The first 7 rows are patterns. Each new row is the sum of 2 different patterns, raised or lowered, with some noise. Before adding, each is slid sideways (what falls off one end comes back at the other) and multiplied by a number that may be negative. Names go in the order of the patterns.
Known rows, each followed by the names of its patterns:
[  0   3  -8 -16   3  -1   0  -3   0  19  -1   2   2  11   2  -4  -6  -1
   0  15  -2  -3  10  19   2  -2  -6   4  -4   1  -5  -2  -2   3  20  -5
   1   0  -4   1   2   2  -2 -20] -> H
[ -2   0  -1  -7  -8   0  -1  -9   9   1   0   3   1  -1  -5   1  -2  -5
   1  -1  -2  10  -1  -3   6  -3  -1   0  -4  -6   3   2  11   5 -10   2
  13  16  -3  -2   2   2  -4   5] -> U
[ -3   5  -6  -5 -19  -1   4  -1   8 -13  -6 -12   7  11   4   7   3   6
 -10   1   5   4   0  20  -6   0  -3   9   2   1  -2   9  12 -13  -5  -1
   0   3   5   1   5  -1 -10   3] -> S
[  6  14   3  -1   0  -1  -6   0  -1  20  -9  -2   3   3  -6  -4  -5  -1
 -13   2   5   2  -3  -4   3   6  -4  -2  -1   3  -3  -4   0  -5   7 -18
  -4  13   2   2  13  -1  -6   6] -> A
[ -3  -3 -12  -9   4  -6  -8  -4 -12  -6  -5  -2  -7  20 -20   5   0  -2
  -2  -9  -3   1  -2 -11  20   2  -1  -3 -11   2   9   3  -9   3 -11 -20
  -6   1   2  -5  -3   2  12  -1] -> B
[  6   1  -6   6  12   0  -1  -9  -5   8   1  -6  -4 -13   4   4  -5  -6
   2 -19   2   3  20 -11  -5   4   7 -11  -1  -1  13  -3  -1   4 -18  -1
   0  15   2  20 -17   7   4  -3] -> J
[  7  -9   7   3 -10   2   3   2  -4   2   1   0  -1   1   7   0  -5 -20
   2 -14   8  -2  -5  -2   6   2   6  -1  -1  -2   8  -2   3   5   0  20
   3  -3  -2  -4   3   6  -5  15] -> E

New rows. What belongs after each?
[ -2  -1   6   4  10   1   4   5   7   2   6  -2   3  19   0   2   2   0
   7  11  -3  11  -1  -8  15   3 -15  -9   7   6  -2   3   6  -2   3   3
   7   8   5 -12   5  -1   1   0] -> U E
[  6 -18  -6  -2  -6  -3   5  -9  -2  -6 -17  -4  -8   2 -11 -10 -21  -6
   0  -5  -4 -17 -10 -21   4   6  -3   3   1  -1 -17 -10  -3   5  -7   7
 -21  -4  -7   2  -4  -2 -11   5] -> U S
[ -5 -17  -6  -5  -3   7 -12  -3  -2 -11  -6  -4  -3  -9 -22  -6  -7  -7
 -28  -6   1  -5  -6   3   7 -10   0  -1  10  -3  -9 -10  -7 -10   5  -7
   4  -4   7  -3  -5 -14  -5 -11] -> H A
[ 10  13  -7  20   0   7   7  23   7   8   8  10  10 -10   2   7   0  16
  10   2   2  11   7  19  19  10   6   7   8   6   7  -6  13  -4   6  24
  15   6  20  12   5  20  16  20] -> A B
[-17  -1   1  12  -2  -2  -1   4  -1 -16  -4   7  -1   5   0 -18  -4   4
   6   7  24  -8   2  -1   0   4  -2 -13   3   7   0   6  -1  -7   7   4
  -3   4  -5   3   1   1 -19  12] -> B J
[  5   1 -17  19   8  -1   0   4  11  12   3  14   4 -11   4  10  21  -5
  -3  11  12  -1   2   8  17   4  10   1  12   8  -6  12   5   4  -4  15
   1  -1  -5   3   2   8  13  11] -> A J
[ 16  -5  -6  -2  -8  -8   3  -5 -11  15  -7  -9  -4 -12  -8  13   0 -11
   3 -11 -20 -11   0  -2 -10  -3  -2   7   6  -6  -7  -8 -12   0  -7 -12
 -11 -10  -6   3   0 -17  16  -9] -> U B
[ 5 12  9  3 14 15 -3  8  9  9 11  7  1  3 13  6 12 24 10  5 10  9  9  7
  0  5 11 11 20 15  0 12 19 19 13 10 11  9 10  0 17  5  7  5] -> U B
[  2 -10  14 -17  17 -10   6   1   3   1   5  -1  -1  20 -19  -2  -8   1
  -1   7 -14  -5  10  -7   9  21   1  -9  -3   5   8   1 -16   0   5   5
  19   6  -6   8  10   3  22   5] -> B J
[12  9 19 21  8 21 21  8 22 23  9 14 21 20 12 22 18 16 14 19  9 25  6 -5
 17  1 26 14  8 13 25  4 18 14 15 19 21  7 15 24 12 38 28 15] -> B E
[ 6  1  2  7  9 15  5 17  1  6  7 19  9  1  2  3 15 10 11  3  2  3  6 -1
 14 14 -4  1  2 -3 -5 13  1  3 -9  2  6  7  0  2 13 10 -8 11] -> S A
[  6  -7 -31   3   5   3  -5   5   7  16   3   9  -2 -13  -8   9   0  -8
  -6  -6  -2  -2  -2  -3  24 -16  11  -3  14   2 -15  -2   2 -10  -8  25
   0  -2 -11 -10   4  11   6  -2] -> A B
[16 12 15 26 24 11 13 19 24 21 29 23 15 21 15 26 26 30 16 14 23 11 18 16
 23 18 18 20 19 10 26 19 22 16 12 20 23 11 15 28 22 23 23 16] -> U S
[-11  -9 -14 -12  -8 -11   3 -10  -7  -9  -8  -8  -8   5 -12   4  -5  -8
  -7   0   0 -10 -16 -13  -6 -11 -16 -12 -14 -16  -7 -13 -17  -5  -7  -9
 -11 -14  -3 -25 -30  -2 -14 -18] -> H E
[ -6  -1 -13   1  -2 -19 -10 -13 -19  -4   2 -12 -12 -26  -8  -5 -12 -16
  -2  -5  -2 -27   3  -5  -6  -9   0  -4 -12  -3   4  -8  -9  -9  -5  -3
  -8  -2  -4  -6  -2  -1  -5  -2] -> H A
[ -8  13  10   7   7  -2  -8   1   1 -11  10   3  -1  -5   3 -14   6   0
   4   0  -1  -3 -11  -4 -19  16   3  -2   0   3  -2   4  -3   2   8   5
   2  -1   9   5  30   4  -4   0] -> S E
[ -2  -9  -1  -1   1   5  -8  -1 -12  13   6  -7   1  -1  -6  -6   2  -3
  -3 -10   7  -4  -2  -3   7   0   0 -15   9   6  -9  -6   2   1   3   2
   8   0  -4  -7   2  -1   0  -8] -> S A
[ -4  -6 -17  14   5   1  -7   8  -1   7 -12   5   5  -4  28   3  -2 -14
  -5 -15  17 -11   8   7 -12   4   6 -13  -9   1   2   4   5  -6  -2   3
   3  15  -4  -7 -11   6 -12  21] -> J E
[ -8  -3  -7 -24  -6  -7   3  -6   8  -7  -5  -4 -10  -1 -18   5 -13 -13
  -5 -12 -10 -12   2   8 -10 -11   0  -7  -5  -5  -4 -10  -8 -22  -5 -14
 -16  -7  -4  -3  -1  -8 -10 -20] -> H S
[ -3   1  -5  13 -13   3   4  -9  -2   2   0   3   6  -7  12   6   3   6
  -5   2   8   3  -9   2  -7  -3  -7   1   5   0  -4   1   7   1  -8   0
  -6  -4   2  -5  -3   1 -10  -4] -> A B
[ -3  -1  -3   2  -4 -10  -9   3   4  -1   3  -5   1  -8   4   6   4   3
   0   4  -7   6  -6   1   8  12  -1   8  -2   3   6   5   6   8   7  -5
  -2  -3   1   2  15  -3   2   2] -> S A
[ -4 -14  11  26  11   1  -1  13  13   8   0   3  -5   2  28  -2   2   4
  -7   3   5   7  -1   8 -10  15   0  -8   8  -1   4   5   5  14  25  11
   8  14   0   6  10  10  -2  24] -> H B
[  4   7   0   5  -5  20   2  -1   5  -5  11   6  12   8  -7  -2   2   9
  -3  11   2   0  -1  -8 -12   6   1  -2  -5   3   5   4  -5 -15  13   7
  -3  -8  -1   0   4  -3   6  10] -> H S
[ 14  10  18  10   9   2  16 -10   7   5  22  12   3  -6   9  16   3  14
  31  19  -4  -1   9   8   5  -3   7  11   7  10  17   0  14   9   6   5
  11  12   7  18 -22  21  -8  10] -> S B
[ -8  -9 -11   3   7  -5 -10   0  -7 -23  -6 -12 -13  -7 -12 -10  -6  -8
 -21  15 -26   4  -9 -11 -23 -14  -5  -5  -1 -26   8 -13   0   0 -12   2
   6   3 -22  -1 -11 -20 -11  12] -> S B
[ 17 -12 -14  12   6 -11   0  -2   9  -8  -1   0 -22  -2  -2  11  10  15
 -19  11  -1  -6   5  -4 -13   7  11   9   3 -20  -5  18  15  -9  -7 -10
   4  -2   0  -8   1 -18  -7  -7] -> U J
[ -3 -14  16 -11   7   6   7  -1   8   4   9   2 -11   1   8   0  -2   6
   4  23   5   1  -8   0   6   2 -14  15  10  -1   6   7  -7   7   6   5
  -3  -9   6   2   1   5   7   1] -> H E
[17 14 19 14 13 17 14 10 13 23 23 21 15 18 20 17 25 14 13 20 20 16 34 16
 14 10 22 19 16 12 20 19 19 17 22 13 16 34 27 16  8 18  8 25] -> U J
[  1   3  -2 -19  -6   2 -10 -20   2  -3  -3   7  -2  11   4  -2  -1   9
  -4 -10  -4   0  10  15 -13  -3  20  31  -2  -5  -4   4  -8   5  -7  -2
  -4  -6   8  -6  -1  -9   5   1] -> H U
[ -9 -14  -5  -1  22   2  -8  -2  13   2   6 -12  -6   1  16  -5  12   5
  12 -18   5  -4  -3 -12   8  -6  -2 -16   3  15 -12  14  -1  -6 -14  -3
 -19  11 -27  -6   3 -16 -17   5] -> H J
[  2   6   2  15  -8   0   4  -9   7   7  -2  -5  -7  12 -13  -5  -2  15
  -9  -4  -3  11 -19   6   4  -9  -8  -1  11   5   7 -22  17   9  -1   6
  -1  -8   4   6   2  10  -8  -1] -> S J
[ -2  16   9   5  -5  10  18  24   5  13   1  13  23  14  -3 -22  21  13
  10  14  14   4  12  13  32  18  16  20  28  17   4  11  14   9  -7  14
  15   9   3  15  15  20  14   2] -> H U
[-15 -31  -7 -16 -18  -8  -8 -17 -17 -19  -3 -10 -16 -12  -5 -24 -12 -12
 -15 -19 -28 -25 -15 -15 -12 -22 -14  -8 -10 -21 -26 -14  -5 -24 -30 -13
 -23 -11 -18  -3 -14   0 -22  -8] -> H J
[  4  -7   2   8  13  -1   1   2  -1   0  -1   7  -4  14   4   2   8  12
 -10  11  13   0  -2   3   3   7  -1   0  15  11  10   4   4   4  -4   3
   8   9   6   9   1  13  14  17] -> U S
[  2  -1  -3   4  -2  -3 -13  11  15   3   0   3   1   4   0  -4   8  10
   3  10  14  -8   5   6   2   9   7   8   2   8  -6  12  -1   3  -5   5
   9  -1   4   5   8  -7   5  -1] -> U B
[-19 -23 -25 -17 -16 -14 -28 -22 -25 -12 -19 -21 -14 -26 -25 -24 -16 -13
 -18 -19 -21 -15 -26 -23 -12 -17 -19  -6 -23 -20 -24 -14 -19 -22 -20 -14
 -13 -23 -23 -21 -17 -20 -17 -19] -> U S
[ -5  -3   9  -3  -6  -1  11   3  12  -9  12 -12   0  -3  -3 -10  -2   7
  -6  -2  -1 -13   0  -4  -6  -4 -34  -4   1  -7 -12  -2  -9   1 -17  -8
  19 -10  -3   7   4  -4  -7  -4] -> H E
[  7  13  19  -2   0   6   3   5  -2  -3  23  -3  -3  17   3  -7 -16   5
   4 -15  -3  14   4  -2 -13   6   8  -6  12   2   3 -12  -5 -14   9   2
 -19   0   9   2   8   9  -9  -5] -> A J
[ -9 -11 -16 -12 -10 -10 -37   7  -6 -12 -10  -3  -8 -10  -8   0 -16 -14
 -13  -8   5 -14 -19  -1 -11 -11 -12 -11 -12  -6  -3  -7  12 -16 -20   1
   4 -26 -11  -2 -15 -19 -17 -14] -> U A
[ 14   3  -4  -6 -13   0   5  -6  19   9 -13   7   4 -10   6   4   2  -5
   4 -15   9  -8  -2   4  -1  -2 -18  -1 -14  11 -17  -8  -4   4   5   1
 -10  -5   2   3   2  13   6  -4] -> B E
[ 11  -8  -2   0 -13   5   9  -2  -7  -9  -1   1   4  -8   8   5   6 -13
  10   2   4 -10   5  13   4   3  23   1  -3   0   9   6   1  -2   8   6
  -1   1  10  20   2  18  -9  22] -> A E
[16 16 18 16 18 26  4 15 18  9 29 17  8 13 28 17 28 33 28 14 13 19 21 18
  6 15 22 20 26 23 16 24 23 23 22 32 23 12 22  0 25 13 20 15] -> A B
[ -2   9   4   3  -2  22   3  -5 -22  15   8  -2  -7  13   5   2  -8  -1
  17   1   7   1  -1 -24  -1 -12  12 -11 -14   1  -5   0   8   0 -10   2
 -15  17   8  -8  -3  12   8  17] -> A J
[30 19 19 29 33  8  4 19 18 21 17 20 26 22 10 22  8 25 16  9 -9 18 24 22
 24 10 13 12 26 30 22 14 26 24 10 24 24 22 19 39 25 20 15 32] -> H S
[ -7 -14 -12   3 -20   2  -1  -9  -9  -6 -18  -9 -10 -17   4  -6  -4 -11
 -14  -2  -3  -6 -13 -15 -14 -18 -17  -4  -5 -12  -7  -2  -4 -11 -19 -14
  -7 -15 -16 -26 -10  -9 -19 -14] -> U B
[10 -2 -1  1  3  2 10 -5  3  9 -1  6  8  6 -3  4 -4 10  7  3  7 -4 -3 -4
  6 19  1  6  7  8 -5  2  3  5 -4 15  2  4  0  6  6  7  1  7] -> S A
[  1  -2  11 -13 -13 -13  10  -5 -14 -19   6   8 -19 -11  -4 -10  -2  -1
  -4   4  -1 -16  -2  -2  -8 -11 -10 -26  -7  -1  -3   1 -16  -8 -17   2
   6  -9   2   0  -5 -13  -3  -1] -> U S
[ -2  -4  -5  -8  -7   2  -7  12   9  -7   1   2 -10   0   6   2  -5  -1
   1 -14   6  -7   3  -4  -8 -19   0 -18   5   0 -20  -7   2   0   7  -5
 -10  -8   9  -8   5  12  -1  14] -> B E
[ -5  -6  -1 -16   7 -16 -13  -8  -7   9  -7 -11   1  14 -22 -12 -13  -3
  -3  -9 -20 -13  -4  -9  14   2  -3  -9 -13  -4  -5  -9 -19 -23  -6  -4
  -5 -13  -9  -5  -3  -8   0  10] -> H B
[ -4  21 -10  -3   6   8 -10  -4  -9  -2  -3 -14 -10  -4  -8 -15  -4 -17
  -1  -1  -2 -11  -5  -7  -7 -28 -10   6  -5  -9   7  -5  -3  -4   1  -8
 -16   0  -3  -4  -6  -4  -1  12] -> H E
[  7  -1  -4   2  13   9  -2 -15   4   0 -10  -7   2  16 -10 -13   1   1
 -11   4  -5  -3 -23  -2 -10   9 -10  -9   2  -1  -7  -1  -8  -8  -5  -6
   2  -5   0 -20  -3  11   6  -3] -> A J
[  0   6  -8   4 -10   4   0  14  -3  -5   9 -13  11   4   7  -8 -11  -5
 -10 -16  -8   9  -9 -16  -4  -2 -21   3  -2  12 -11  -3  -1   7 -10 -17
   7   2  -2   7  -5  -9   3   4] -> H S
[-17  -7  -7 -12  -9  -8  -8  -7 -21  -7  -5 -12 -14  -4 -18  -7  -6   2
  -7 -13 -13  -3 -14 -15  -6 -10  -8  -1 -11  -8  -7  -6  -6 -14   4  -5
 -17 -14 -10 -13   5  -6  -4 -16] -> A E
[ 4 15 18 14 10 13 15 -1 13 14 13 11 28  4  9  2 14 17 10  2  9 21  1  4
  8 12  9 15 11 14 12  6 11  8 18  0  5 -5  9 12 11 19  0  7] -> U S
[-14   3   3  16  18   0   9   2  -4 -18  18  -3  -3 -15  -5  -2   6 -17
 -13   5   8  11   7 -22   2   9  -5  -6  -5   0  11   2   3  19   4  -1
 -16  10 -14   2  -7  11   7   1] -> H J
[ 15   5  23   2   8   3   8   9  13  24  13  30 -11   5  11   8   3   9
   3  11   6   0   1   6   9  -3   3 -28   4  13   8  17  -6  -4   1  -2
   9  18   5   7  21  -3   5   9] -> S E
